The rows come from 4 hidden closed curves, with some noise, and rows from the same curve form a group. Each curve winds through 4 dimensions. The rows are also pushed far along 2 directions, which tell nothing about the answers.
(in the rows, 128 means zero)
Some rows, each with its group after it:
132  115  112  126  131  119  143  121  132  112  129  122  126  117  119
Z_105
131  171  130  142  113  141  118  129  105  129  122  133  129  147  140
Z_566
115  154  92  107  103  101  117  141  127  134  119  144  120  150  139
Z_566
124  106  108  117  133  110  146  125  145  108  133  133  121  118  122
Z_452
127  131  103  115  112  114  128  129  126  123  123  138  117  127  126
Z_105
149  130  131  131  135  139  118  117  119  132  127  114  131  121  133
Z_566
112  76  130  126  146  117  154  127  162  114  131  144  118  106  106
Z_175
123  141  121  130  128  115  132  132  132  122  131  129  131  139  137
Z_105
128  152  125  116  113  124  115  132  121  135  124  129  128  145  133
Z_452
144  138  139  126  122  134  128  116  122  121  126  111  132  129  122
Z_566
128  94  127  133  151  126  145  127  142  113  134  117  134  107  118
Z_175
134  163  138  123  101  141  115  124  107  134  132  131  128  144  139
Z_452
142  182  152  140  104  160  110  121  101  141  114  132  129  159  139
Z_566
127  94  127  136  150  127  144  125  141  118  136  113  134  108  121
Z_175
144  167  116  125  111  127  111  126  104  127  128  129  127  142  142
Z_105
136  165  140  132  109  146  108  127  113  147  122  116  138  152  147
Z_175
145  124  153  134  131  155  133  115  119  121  133  125  128  117  126
Z_452
119  118  117  112  122  110  135  132  143  126  130  133  124  131  126
Z_452
142  140  135  129  123  145  119  122  122  135  122  133  124  135  138
Z_566
122  93  98  115  140  96  148  125  153  111  141  136  119  108  129
Z_105
131  154  132  133  120  134  125  128  109  120  124  138  125  137  124
Z_175
103  108  107  128  131  106  140  141  148  127  125  138  123  124  123
Z_105
139  161  158  140  113  148  112  124  109  139  117  114  135  145  122
Z_566
118  119  118  125  130  115  142  131  134  112  126  147  120  126  117
Z_175
136  92  131  139  150  131  138  119  132  123  135  117  127  97  121
Z_105
150  116  153  134  138  152  132  110  130  124  134  100  140  118  129
Z_175
122  148  112  119  106  122  132  130  120  119  131  146  120  138  135
Z_452
129  154  121  123  110  119  119  130  109  128  140  120  134  133  138
Z_452
140  134  167  145  135  156  116  120  123  147  122  119  133  132  132
Z_105
144  142  148  134  119  154  126  117  113  124  132  130  128  127  132
Z_452
110  95  133  129  134  120  146  130  153  128  130  140  121  117  121
Z_175
117  90  124  114  130  111  150  124  162  117  128  131  121  115  114
Z_566

New rows, each followed by its group:
135  134  149  127  119  139  130  119  130  128  119  121  129  136  119
Z_566
119  161  114  126  105  125  126  135  123  128  119  147  121  153  138
Z_566
101  120  84  104  114  83  147  139  158  114  130  154  115  139  134
Z_105
140  125  124  129  132  133  132  119  129  122  131  121  127  122  131
Z_566
142  135  140  140  134  150  110  124  116  148  122  122  131  127  138
Z_566
142  145  121  131  120  133  126  121  111  118  125  118  128  129  127
Z_105
142  151  138  137  121  150  124  122  105  124  133  129  130  130  133
Z_452
138  112  147  143  142  138  129  121  129  129  128  107  136  113  118
Z_566
120  125  107  110  118  111  136  131  143  118  126  141  119  135  125
Z_452
149  163  135  123  123  151  112  124  107  126  120  116  137  150  132
Z_175
109  122  113  127  135  117  132  142  135  124  123  142  126  133  123
Z_175
123  113  127  137  137  119  137  128  134  122  131  118  130  117  119
Z_566
125  127  121  125  122  127  134  125  138  126  125  141  120  133  134
Z_566
140  158  146  128  114  141  121  120  121  131  120  124  129  147  133
Z_105
132  113  134  120  130  129  123  124  139  141  122  125  126  125  126
Z_566
102  71  118  120  138  95  163  131  174  113  133  132  122  108  105
Z_566
130  116  133  123  124  134  141  123  133  119  135  138  122  118  125
Z_452
120  110  113  113  128  117  146  129  147  113  126  138  123  128  122
Z_175
137  130  142  128  126  142  110  126  125  151  119  123  128  131  131
Z_566
154  156  160  148  130  159  105  118  97  144  121  100  141  132  130
Z_566
97  89  109  122  133  105  151  139  156  123  137  150  117  113  123
Z_452
118  131  111  125  117  117  133  133  136  132  135  119  133  134  144
Z_175
135  112  138  130  142  142  131  125  136  124  116  130  126  124  119
Z_452
141  175  143  128  100  142  106  125  96  142  134  119  136  145  140
Z_452
109  96  101  117  138  92  140  137  152  119  136  125  128  115  122
Z_452
121  166  121  124  100  121  124  133  119  127  118  133  125  153  127
Z_566
117  167  117  132  105  122  113  141  103  138  136  137  131  142  144
Z_452
125  149  134  140  111  130  125  128  120  138  134  126  130  135  141
Z_175
151  102  173  137  152  148  136  109  147  129  139  113  132  111  129
Z_105
134  116  144  131  131  134  142  117  142  118  127  119  129  124  120
Z_105
130  114  125  132  132  128  145  122  139  114  131  129  124  119  127
Z_566
112  104  118  133  142  115  133  136  139  131  132  128  131  116  124
Z_452
130  129  130  138  134  126  128  129  123  126  126  116  132  124  125
Z_566
137  150  127  130  120  128  120  125  108  125  140  116  137  127  134
Z_452
129  135  149  136  125  137  125  124  125  134  122  115  134  131  117
Z_566
117  151  101  108  106  107  126  137  128  124  123  144  122  150  133
Z_452
111  103  96  114  132  90  134  137  149  129  130  124  126  120  121
Z_566
140  155  120  125  119  131  122  124  107  119  125  125  129  139  132
Z_452
142  142  135  127  118  131  127  118  121  120  126  115  131  132  123
Z_566
133  77  153  143  158  147  142  120  151  133  136  100  142  99  124
Z_175
139  149  140  141  129  155  117  125  106  131  119  132  127  134  132
Z_452
135  133  142  138  132  137  131  124  118  121  130  131  127  124  122
Z_175
121  160  76  113  110  99  118  141  116  123  127  137  123  145  143
Z_566
117  119  114  136  127  124  129  134  126  131  121  130  124  121  119
Z_105
122  150  96  124  127  112  123  138  119  121  116  137  126  144  133
Z_452
137  138  126  119  117  131  121  120  125  132  125  133  122  132  130
Z_105
143  132  138  133  131  134  127  117  116  123  140  109  137  118  129
Z_452
150  125  136  134  129  142  128  113  118  119  129  111  130  114  121
Z_105
145  131  150  143  131  152  132  113  122  123  126  119  129  125  128
Z_566
141  135  142  135  125  150  131  118  116  120  132  129  129  122  130
Z_452
104  70  86  116  131  96  161  130  159  108  128  139  114  98  106
Z_105
132  114  148  141  136  141  130  124  120  130  144  117  136  108  126
Z_452
103  111  115  132  122  108  143  138  147  131  135  137  122  122  133
Z_175
131  110  132  118  128  125  137  120  147  124  128  133  122  123  126
Z_105
